The groups are shells around one centre, one inside the other: the same stretched ball of 6 dimensions in 6 sizes.
In the rows, zero is written as 128.
Some rows, each with its group after it:
[ 82 133 149 110 148 107 152 139 120  97 132 128 176 178 105 145 151 153
 118 181 140 180 154 177 113] -> q653
[111 138 110 111 135 135 136 175 128 170  58 102 131 161 136  70 124 132
 108  91 145 181  90 134  81] -> q799
[177  78 169 121 153 154 140 119 120  97 146 137 131 107  84 161 166 116
 125 159 118 140 182 160 135] -> q799
[103 147 135 123 122 107 133 172 125 185  48  96 130 134 114  79 105 110
 105  62 143 189  88 171  71] -> q799
[ 64 150 133 119 151  89 155 170 121 108 125 105 188 178 106 114 137 176
  94 195 154 197 137 198 100] -> q762
[133 145 139 122 128 124 132 135 121 160  49 133 131 135 124  85 114 109
 135  58 116 155 125 134  81] -> q924
[154  90 171  90 140 164 136  78 123  99 123 173 120 167 123 192 176  84
 170 114 106 126 174 101 140] -> q762
[ 97 162 121 136 131  95 139 189 122 176  50  88 151 129 111  49  97 144
  91  89 146 194  96 186  63] -> q799
[155  79 182  93 135 169 142  82 115 101 130 170 125 144  86 185 175  97
 163 112 108 149 175 124 132] -> q143
[135  62 172  81 137 176 146 109 119 105 150 145 122 161  80 192 188 108
 141 142 134 177 148 138 137] -> q653
[158  77 167 103 139 161 137 121 123 123 126 134 114 129  91 166 166  96
 132 121 127 157 148 145 128] -> q924
[168 103 150 129 168 137 142 122 125  75 153 140 154 129 114 151 164 140
 123 199 116 120 200 152 140] -> q799
[100 121 137 109 145 128 150 155 120 119 117 116 159 162 100 118 148 154
 109 159 144 189 133 168 104] -> q924
[175 127 122 126 153 138 120 141 140 142  74 122 110 140 175 112 135  88
 127 104 118 100 140 104 118] -> q799
[140  94 147 125 169 132 150 149 124  76 171 117 164 135  92 149 169 163
  98 231 139 156 182 184 138] -> q762
[168  91 166 110 149 162 143  93 115  90 131 166 139 133  96 157 168 121
 153 138 103 134 191 125 130] -> q762
[138 157 128 141 140 102 128 160 129 160  53 109 136 122 141  75 104 112
 111  86 124 140 127 153  85] -> q252
[179  93 137 102 147 173 126 116 133 130  95 143 101 152 151 144 162  85
 147 101 115 115 145  86 130] -> q924
[161  86 157 118 167 143 143 123 127  73 168 134 146 138 109 176 177 130
 120 209 126 129 191 156 151] -> q924
[ 75 137 149 101 125 107 141 149 125 150  86 114 143 177 114 135 133 111
 119 103 148 194 103 168  95] -> q762
[ 96 169  97 121 144 105 133 179 134 159  53  99 148 181 171  66 114 138
 105 114 144 159 100 133  83] -> q143
[169 100 124 104 142 169 124 142 135 155  77 121  96 148 152 117 150  88
 130  86 128 132 116  95 115] -> q143
[171 100 141 126 147 148 133 149 126 139 100 115 119 110 110 110 142 114
 112 118 127 145 141 147 111] -> q252
[ 92 147 113 121 139 109 141 192 127 162  72  85 149 155 124  70 118 148
  88 124 156 193  93 172  80] -> q252
[ 70 158 150 118 122  90 145 154 116 155  69 115 160 155  96 100 111 131
 115  91 140 204 111 189  74] -> q653
[175  84 163  92 146 177 135  76 124  93 126 176 117 162 130 185 181  89
 172 122 100 112 183  85 145] -> q762
[115 103 154 113 161 128 155 134 119  72 169 131 173 159  90 162 171 162
 113 221 137 168 180 179 134] -> q653
[ 76 119 137  93 148 126 153 149 125 102 138 120 165 201 115 152 165 154
 114 190 153 190 133 160 120] -> q762
[ 61 155 122 103 122 110 145 176 121 173  56 100 151 180 115  78 116 142
 106  88 156 218  77 165  67] -> q143
[149 132 140 120 122 138 126 139 123 181  36 126 109 120 122  82 113  89
 135  27 117 156 109 126  78] -> q252
[138 130 119 117 161 125 130 148 141 115 108 117 135 174 175 134 150 114
 117 164 133 116 145 120 130] -> q143
[ 86 114 150  88 120 138 143 146 121 157  88 118 130 173  98 134 145 111
 125  89 149 208  94 154  94] -> q143
[166  92 152  88 122 185 127 102 123 161  64 155  88 149 125 137 153  68
 165  31 111 145 120  81 107] -> q762
[102 135 149 117 126 109 137 158 123 162  75 107 136 140 103 110 121 111
 111  88 142 188 107 177  86] -> q252
[146 137 139 145 161 105 138 148 126 106 113 120 159 120 122 108 131 141
 107 168 122 131 174 172 113] -> q799
[169 133 125 131 142 133 122 148 134 161  55 118 111 124 155  88 120  93
 123  75 118 120 127 118  99] -> q924
[187  86 181 123 141 153 135  98 117 112 120 154 120  95  83 157 154  93
 145 106 102 131 184 148 125] -> q653
[132  95 142  92 137 167 141 133 121 135 103 132 124 160 106 132 160 120
 133 110 134 176 124 124 110] -> q799
[113 111 140 107 161 130 147 137 128  84 151 128 161 179 124 159 169 146
 117 206 139 154 163 152 136] -> q252
[191 111 143 123 152 149 123 111 134 121  92 146 110 132 157 139 148  82
 145 106 103  91 168 100 129] -> q252
[151 103 142 123 153 143 142 149 122 116 122 119 142 123  98 117 150 141
 109 156 131 159 154 160 115] -> q252
[203 101 157 118 144 161 121  91 129 125  86 162  99 122 145 148 150  66
 162  75  92  89 173  89 129] -> q653
[172  62 151  97 158 178 136 123 133  97 155 132 113 151 121 184 190 104
 128 174 132 132 160 120 154] -> q143
[ 90 108 174  94 120 130 148 128 115 139 108 129 139 156  71 156 148 112
 130 101 141 208 121 177 100] -> q653
[ 93 150 134 117 138  98 136 157 131 143  82 109 147 169 139 117 125 116
 112 122 142 165 117 161  98] -> q143
[163 126 131 120 150 144 132 124 128 125  83 142 129 145 148 111 141 113
 139 110 110 118 156 106 113] -> q924
[112 137 130 130 160 106 146 163 126 105 124 110 171 151 119 111 139 162
  98 190 140 162 154 178 111] -> q924
[129 159 103 147 161  92 130 192 139 141  81  84 150 140 164  71 113 140
  83 158 143 135 126 164 100] -> q653

New rows, each followed by its group:
[100 161  99 127 162 102 140 178 134 121  93 101 168 180 164  82 129 163
  96 178 145 150 131 148 102] -> q653
[145  89 137 116 162 146 143 160 129 104 150 106 141 139 107 140 167 144
  97 199 146 159 151 164 133] -> q653
[185  60 184  94 141 178 132  78 125 100 140 166 100 137 107 211 186  65
 163 117 107 119 178 111 153] -> q653
[137 100 150  90 141 157 135 108 130 116 112 148 119 180 140 171 169  92
 150 120 124 138 145 105 132] -> q799
[161 147 119 143 143 123 127 163 127 166  47 110 128 107 138  53 105 120
 111  77 120 137 126 139  81] -> q143
[160  76 159 107 172 148 141 111 134  56 188 142 141 163 129 212 195 117
 128 232 127 113 200 140 172] -> q762
[184  89 169 108 128 166 126 100 122 145  83 152  95 114 109 148 148  65
 155  52 105 131 148 113 115] -> q799
[ 97 107 162  86 126 139 143 122 122 132 108 136 132 178 102 165 157 103
 139 107 138 186 122 145 112] -> q143
[162  91 143 115 147 159 138 143 124 129 113 121 123 124 103 123 155 121
 117 130 131 156 142 143 116] -> q252
[123 173  94 151 153  91 132 203 133 163  53  80 154 130 154  31  96 154
  79 127 143 153 111 167  75] -> q762
[191  84 120 117 175 167 130 143 140  95 142 121 119 146 158 146 177 120
 115 194 129 101 168 108 152] -> q762
[179  64 154  98 173 174 140 102 133  58 184 152 129 165 133 209 205 114
 139 220 121 106 200 111 175] -> q653
[154  83 145  97 160 162 139 118 132  90 149 140 128 171 135 180 185 112
 134 180 129 128 166 116 151] -> q924
[159 130 115 130 141 133 121 175 136 178  53  93 106 121 150  74 117  98
 103  78 136 140 101 133  92] -> q762
[145  94 159 102 138 161 143 114 117 118 114 148 131 142  93 143 160 119
 142 115 120 163 153 133 115] -> q924
[116 150 134 114 112 127 130 149 119 196  18 121 119 137 119  65 102  99
 132  10 125 181  87 133  60] -> q143
[ 68 167 104 119 149  91 143 187 133 139  85  91 168 192 152  86 123 158
  92 160 158 180 105 165  91] -> q653
[108 101 146  79 125 159 139 128 125 147  92 132 116 185 119 151 160  98
 140  89 140 182 104 118 109] -> q653
[152 108 134 118 142 143 130 157 131 152  88 107 114 130 125 112 139 105
 111 107 136 153 119 142 107] -> q924
[131 155 103 117 132 128 121 167 137 188  23 106 110 162 179  66 110  95
 121  48 133 142  84 103  80] -> q762
[147  76 178  87 133 168 138  92 121 112 129 157 113 155  97 195 178  83
 156 110 119 153 155 124 135] -> q799
[182  93 156 116 132 169 131 119 118 150  78 141 106 103  95 112 141  95
 141  61 110 148 142 124 101] -> q653
[121 125 159 118 121 127 140 140 114 160  70 124 133 120  81 102 121 113
 125  65 128 189 120 169  80] -> q252
[112 136 149 111 133 118 137 129 125 137  83 133 139 161 126 130 134 106
 134  99 126 157 133 143 102] -> q924
[122 151 123 128 121 117 130 175 124 198  25  98 122 121 120  48  95 112
 108  36 136 182  83 154  60] -> q143
[142 162 115 149 146  97 126 177 133 163  51  96 136 119 153  59  99 119
  98  99 130 135 121 156  84] -> q143
[160 127 126 138 145 131 130 169 127 159  70 102 125 105 120  71 119 123
 102  99 129 151 125 154  90] -> q143
[160  69 165  98 154 170 144 107 122  84 160 149 132 148  96 186 187 118
 139 173 123 144 178 134 147] -> q924
[114 147 147 132 134 106 142 146 115 143  75 124 156 125  95  87 114 136
 118  99 124 175 138 176  81] -> q799
[195  98 120 120 165 162 123 140 142 120 108 123 107 141 170 130 160  99
 123 146 121  94 155  96 139] -> q143
[105 166 113 117 139 106 129 156 135 157  50 115 138 180 175  90 116 112
 123  92 133 143 109 121  91] -> q762
[124  91 140 105 172 140 150 142 130  65 183 123 162 177 119 177 187 156
 108 248 145 151 176 158 153] -> q762
[ 65 128 133 100 134 117 151 175 121 142 106  97 158 178  95 114 141 153
  97 146 163 221  97 184  91] -> q653
[147  80 162  96 158 158 144 104 126  73 166 151 140 168 113 198 190 118
 140 192 125 136 183 132 154] -> q252
[150 106 155 117 139 148 142 126 115 127 102 138 136 122  88 118 144 126
 131 109 119 163 153 149 104] -> q252
[214  65 150 124 181 168 133 115 135  64 176 140 124 121 132 182 190 114
 124 218 114  85 211 124 171] -> q762
[178  88 182 109 125 164 132  90 115 136  92 161 106 107  85 153 149  75
 160  55 101 143 160 128 112] -> q653
[106 152 119 119 156 103 137 152 135 114 100 117 157 185 164 120 138 134
 115 165 136 138 142 139 115] -> q653
[131 165 117 138 125 108 124 174 127 200  12 100 121 119 141  39  86 105
 110  29 128 160  89 145  59] -> q653
[100 158 123 139 152  88 143 178 125 130  94  98 171 142 121  79 116 161
  89 161 143 171 135 189  90] -> q252
[ 76 181 108 132 127  89 140 196 121 189  27  87 157 148 123  27  86 152
  93  73 149 204  78 176  48] -> q653
[102 144 116 121 142 110 135 184 133 159  76  88 140 158 138  87 122 131
  93 124 153 176  98 162  90] -> q924
[119 119 171 102 117 136 139 108 114 148  75 149 127 143  92 137 135  93
 151  55 117 176 131 143  93] -> q143
[116 117 162  99 126 143 144 109 114 129  91 153 139 157  95 136 146 115
 151  88 118 175 142 136 100] -> q143
[141 102 159 105 141 137 132 120 131 121 116 133 120 154 128 172 159  85
 134 125 127 137 147 136 131] -> q143
[182 129 128 127 150 147 126 122 129 134  68 144 119 132 157  99 133 102
 143  90 102 102 158  95 110] -> q143
[ 87 124 133  95 144 130 148 147 125 116 117 122 155 194 123 137 156 143
 120 159 147 183 126 147 112] -> q799
[156 111 125 129 171 125 132 162 141 103 137 102 137 146 153 140 157 125
  96 202 140 118 158 150 140] -> q653
